There are 5 ways to turn a row about zero (a turn may also mirror it). The second row of each pair is the first, turned, with some noise. The first 50 pairs use one turn. New pairs use 3 turns, one after the other, and a turn may come again.
(in the rows, 128 means zero)
Some pairs, each with its turns in order after it:
[ 86 119 140  95  96  77 160 172 172]
[182 132 163 153 116 104  70 108 175] => q_784

[109 163 146 138 173 177 172 141 163]
[146  69 136  87 175  88 120 138 111] => q_700

[160 119 112  80 164  97  96 140 151]
[140 167  97 140 166  91 152 133 173] => q_784

[101  88 141 130 174 120  79 163 147]
[148 120 108 144 142 155  59  87 106] => q_542

[112 140 132 138 113 104 150 180 174]
[125 181 156 134 136 143 155 140 167] => q_438

[116 179  84 164 132 103  93  79 173]
[191 125 123 129  83 189 175 139 107] => q_542

[106  98  83 100  79 159 179 135 167]
[163  63 103 143 126 129 106  59 102] => q_338

[176 121 107 136 168  80 171 163 111]
[121 107 198 137 177  86 144 134 138] => q_438

[120 173 129 135  90  88 134 132 152]
[147 123 130 123 130 177  79 112 155] => q_700

[100 170 156 136  94 158  88 102 107]
[ 70 133  77 119 125 101 139 129 163] => q_338

[152  82 151 151  95 149 126  93 177]
[115 123  81 103 162 172  97 165 155] => q_438

[118 127 106 137  83 124  88 113  94]
[ 97 165 149 160 121 145 132 124 167] => q_700

[140  92  95 136  99 110  90 121 130]
[109 161 156 155  94 149 135 111 116] => q_700

[ 78 106  97 160  94 124  77 169 141]
[134 170  90  99 121 127 167  75 169] => q_438

[141 113  84 103 119 173 157 123 137]
[112 101 138 152 111  74 160 135 116] => q_784

[159 114 166 115 178 137 179 113 115]
[127  85 147 174 139 105 102 180 130] => q_438

[132 126 165  77 101 151 104 173 176]
[104  96  91  91 141 100 115 100  67] => q_542

[ 80  87 120 103 149 179 115  81 103]
[101 135 144 159 111  41 142 159 139] => q_700

[164  85  99 179 132 112  89 159 169]
[ 69 157 140 135 167 125 134  65 154] => q_784

[145 133 102  86 113 157 137 161 112]
[104 127 145  94  93 101 144 150 117] => q_438

[156  83 174  81  77 134 130 174 121]
[148 142 105  87  75  70 104  84 151] => q_784

[ 77  91 143 117 109 178  81  92  87]
[125 100  41 129  76 121 107  99 127] => q_438

[178  95 109 148  79 128 131  76  81]
[125 149  87 154 120  95 159 181 187] => q_542

[106 101 172  86 133 144 166 178 176]
[ 76  78 136 101 172 128  95 102  90] => q_542

[114 109 134 128 114 116  93  82 123]
[165 114  94 113 117 131 124 139 158] => q_542

[140 107  93 155  93 105 104 140 139]
[154 141  92 156 145 135 136 166 106] => q_542

[118 158 171  99 147 165 110 178 159]
[125  91 139  48 127 130 135 168 141] => q_700

[ 95 140  99 150 104  92 148 165 101]
[119 145 128  92 126 138 156  86  78] => q_338

[163 179  84  76 119 165 165 142  96]
[176 109 109 157  99  91 197 135  88] => q_784

[157 155 165 170 162 180 101 129 174]
[113 117 100 148 169 110 104 214 126] => q_338

[ 82 161 148 106 102 120 105  90 159]
[125 116 144 117  96 109  79 125 183] => q_700

[ 86  94 107 177 109  99 107  89 121]
[114 118 158 207 101 129 121 106 146] => q_700

[130 171 115 140  92 169 129  92 113]
[119 132  74 112 161  88 124 105 157] => q_338

[161 143  86  99  84 166  86 159 170]
[ 94 174 186  64 120 151 109 124 106] => q_700

[ 97 175 155  86 121 173 153  97 170]
[104 104  74 139 126 143  53 117 159] => q_338

[176 131 145 169 116 101 116 148 124]
[150 101 162 101 157 157 144 121 156] => q_438

[149  92 134 114 110 140 143 164 156]
[116 124 124 135 107  91 119  91 157] => q_784

[129 144 166  81 136 113  99  89  77]
[108 167 137 114  85 128 124 129 198] => q_338

[167 116 125 137 175 139 147  95  96]
[ 99 146 136 159 105 136 137 112 185] => q_542

[143  90 170 170 103 122 163  96 116]
[120  94 127 133 145 151  72 129 178] => q_438

[ 82 130  92 112 136  89 135 103 177]
[177 122 163 145  94 108  78 122 126] => q_700

[121 145 138  99 143 123 144  80 179]
[143  79 115 144 165 112 105 165 148] => q_784

[169 141 135 111 114 173 123 166 137]
[158  89 100 100 120 113 121 164 134] => q_338

[150 100  89 170 105 159  99 144 126]
[ 73 146 145 129 131 112 145  82  94] => q_784

[180 102 137 173 100 123 127  90 119]
[168 158 114 174 139  92 173 135 138] => q_338

[ 92 104  90 124 131 106  78 132 145]
[ 91  91 167 133 146 153 165 112 131] => q_338

[111 138 113 172 123 141 161 101 127]
[152 151 134 125 134 121  71 119 138] => q_438

[173  90 134 125  85 171 113 165 145]
[ 81 124  73 152 123  86 112 148  91] => q_542

[108 149 160  92 124 166 110 144 149]
[117 101 128  85 106 108 109 104  94] => q_542

[126  93 139 166 179  78 167 179  97]
[125 162 164 124  92 190 158 116 200] => q_784

New pairs, each followed by its turns in order:
[128 132 116 142 101  99 178 110  78]
[119  83 107  87 129 150 139 165 163] => q_700 q_700 q_784

[141 122  84  99 143  90 152 151 121]
[158  98 159 108 124 145 140  81 129] => q_338 q_784 q_338

[147 169 168 123 132 123  80 152 165]
[155 163 113 103 137 124 188 165 131] => q_784 q_438 q_784

[134  89 101 176 161 103 175 135 115]
[ 87  99  89 168 149 100 113 149 158] => q_542 q_700 q_438

[170 135 156 178 151 119 170 137 174]
[155 158 150 192  77 127 152 135 121] => q_700 q_438 q_700

[ 81  80 119  84 141 156 128 144  86]
[161 104 114 176  71  89 130 136 106] => q_438 q_700 q_542

[122 127  79 143 130  77 179 157 122]
[120  91 109 194 102 123 116 134  90] => q_784 q_542 q_700

[176 122  79 152  98 178 128 144 104]
[147 136 141 124 127 186  83  92  79] => q_784 q_338 q_438

[158 160 177 121  83 162 143 173 171]
[132 148 190  98 171 165 111 127  67] => q_784 q_542 q_700

[118  84  88  89 104  92 170  96 104]
[130 161 188 153 168 105 173 112  95] => q_542 q_438 q_542

[171 134  79  82 116 164  80 168 113]
[128 100  49 169 173 156 118 106 147] => q_542 q_700 q_784

[114 107 126 161 119  88 137 173 107]
[150  92 128 156  92 115 156 150 150] => q_542 q_542 q_542

[139 138 137 129 140  85  88 110 108]
[118 157 139 131 141 123 124 111 181] => q_542 q_700 q_338

[123 131 154 165 165 132  94 140 141]
[158 143 115  88 146 134 155 113 157] => q_784 q_438 q_338

[118 176 130 177 174 170  83 167 167]
[168 129 129 126 102 219  95  97 101] => q_542 q_542 q_700

[103 138 146 160  77  79 156 128  85]
[101 141  61 142 152 148 174 151  92] => q_338 q_784 q_700

[126 106  83 133 102 114  83 109  93]
[107  90 127 122  98 109  97  80 141] => q_438 q_338 q_700

[138 115 109 136 159 161  85 152 160]
[115 182 138 139 101 110 156 101 142] => q_438 q_700 q_542

[140 168  90  88 125 172 160  90  97]
[156 207 134 106 105 135 123 166 143] => q_438 q_700 q_438

[135 116 171 166 118  95 104  96 141]
[125 161 117 166 171 103 133 154  94] => q_700 q_438 q_784

[ 93 129 119 129 126 165  95  93 105]
[167 131  71 134 135 120 141 142 145] => q_438 q_784 q_700

[ 96 171 162 145 168  92 170 100 145]
[121 151 143 156  87 177 125 188  97] => q_700 q_542 q_542

[159 103 164 122 178 131 136  79 119]
[121 123  87 120 149  77 119  72 143] => q_700 q_338 q_700

[102  88 160  89 137  95 118 142  93]
[157  96 114 138  57 122 129 130 107] => q_784 q_438 q_784

[166 153  81 129 140 147 167 118  77]
[104 132 125 110 124 134 153 195  74] => q_438 q_700 q_542

[131 163  85  90 147 146  97 167 171]
[ 97 176 158 121 152  79 142  90 154] => q_338 q_438 q_438

[126 130 163 140 140 130 135  98 156]
[106 139 121 167 137 103 148 118 132] => q_700 q_542 q_784

[160 125 121 161 139 148 163  94 102]
[126 146  91 169 122 122 174 124 136] => q_784 q_542 q_438

[115 159 173 139 117 118 128 112 123]
[105 109  98 103 144 159 133 110 125] => q_542 q_784 q_542

[124 102 123  81 106 107 120 130 110]
[123 158 142  95 140 100 119 143 158] => q_338 q_784 q_784

[ 82  88 113 106 149 114 104 179 116]
[122 129  66 131 135 145 137 185 104] => q_784 q_700 q_438

[ 80  80 141  98 164 176 113 130 119]
[109  89 152  87 104 122 195 147 127] => q_784 q_438 q_542

[112 159 169 154 145 147 146 171 160]
[165 135 112 106  91 173  90 136 110] => q_700 q_542 q_542

[ 92 129 134 172 105  80 135 102 173]
[154 155 102 167 158 103 186 116 120] => q_438 q_338 q_438

[ 96 117 111 153 125  91 178 174 110]
[ 87 131  83 149 177 143 149  93 130] => q_700 q_438 q_542

[131 120  99  84 115 160 113 174  95]
[130 117 136 141 122 149  59 154  98] => q_438 q_438 q_784

[124 156 114 110 131 119 126  82  97]
[ 81 159 129 130 147 144 120 126 134] => q_784 q_542 q_338

[129 144 108 177 123 158 175  95  83]
[ 92 115 147  92 130 177 116  65 136] => q_784 q_338 q_438

[162  83 173 152  92 127 121  92 162]
[ 96 101 100 207 116 116 128 145 117] => q_784 q_338 q_338

[137 163  95 114 139 114 108 125 134]
[141 158 137 140 121 120 144 122  87] => q_700 q_784 q_700

[163 152 106 154 164 112 101 121  77]
[131  94 120  95 125 128 125 200 139] => q_338 q_542 q_784

[104 104  79 108  89 165  98 138  93]
[ 57 141 117 119 113 107 119  80 151] => q_438 q_438 q_338

[ 81 107 164 102 180 129 173 139 123]
[163  81 101 189 112  92 125 124 132] => q_784 q_438 q_784

[164 153 122  91 136 130  94  98  84]
[ 94 136 105 152  76 127  91 148 106] => q_338 q_338 q_542

[172 170 107  85 124 144 163  89  84]
[198 141  88 129 145  88 131 124  77] => q_438 q_784 q_784

[164  88  89  97  79 122 148  99  96]
[ 80 114  68 130 144 135 171  96  94] => q_784 q_784 q_542

[ 84 149  91 144 139 115 137 134 117]
[185 139 103 153 127 137 111 120 122] => q_438 q_542 q_338

[152 158  88  79 112  91 150 120 119]
[104 161  67 119 159 122 153 155 131] => q_700 q_438 q_700

[156  90 172 133 156 178 147  99  95]
[114 118 113 114  52 149 153  91 160] => q_338 q_784 q_542

[172 130 160  88 156 142 149 176 162]
[172 146 138  90 127 153 185 154 156] => q_338 q_784 q_542

[141 138  83  86  91  81  84 139 158]
[ 95 132  90 132 107 152 195 150 169] => q_784 q_700 q_542

[ 90 107 172 167 127 103 167  93 156]
[107 134 129 157 159 197 107 119  87] => q_542 q_438 q_542

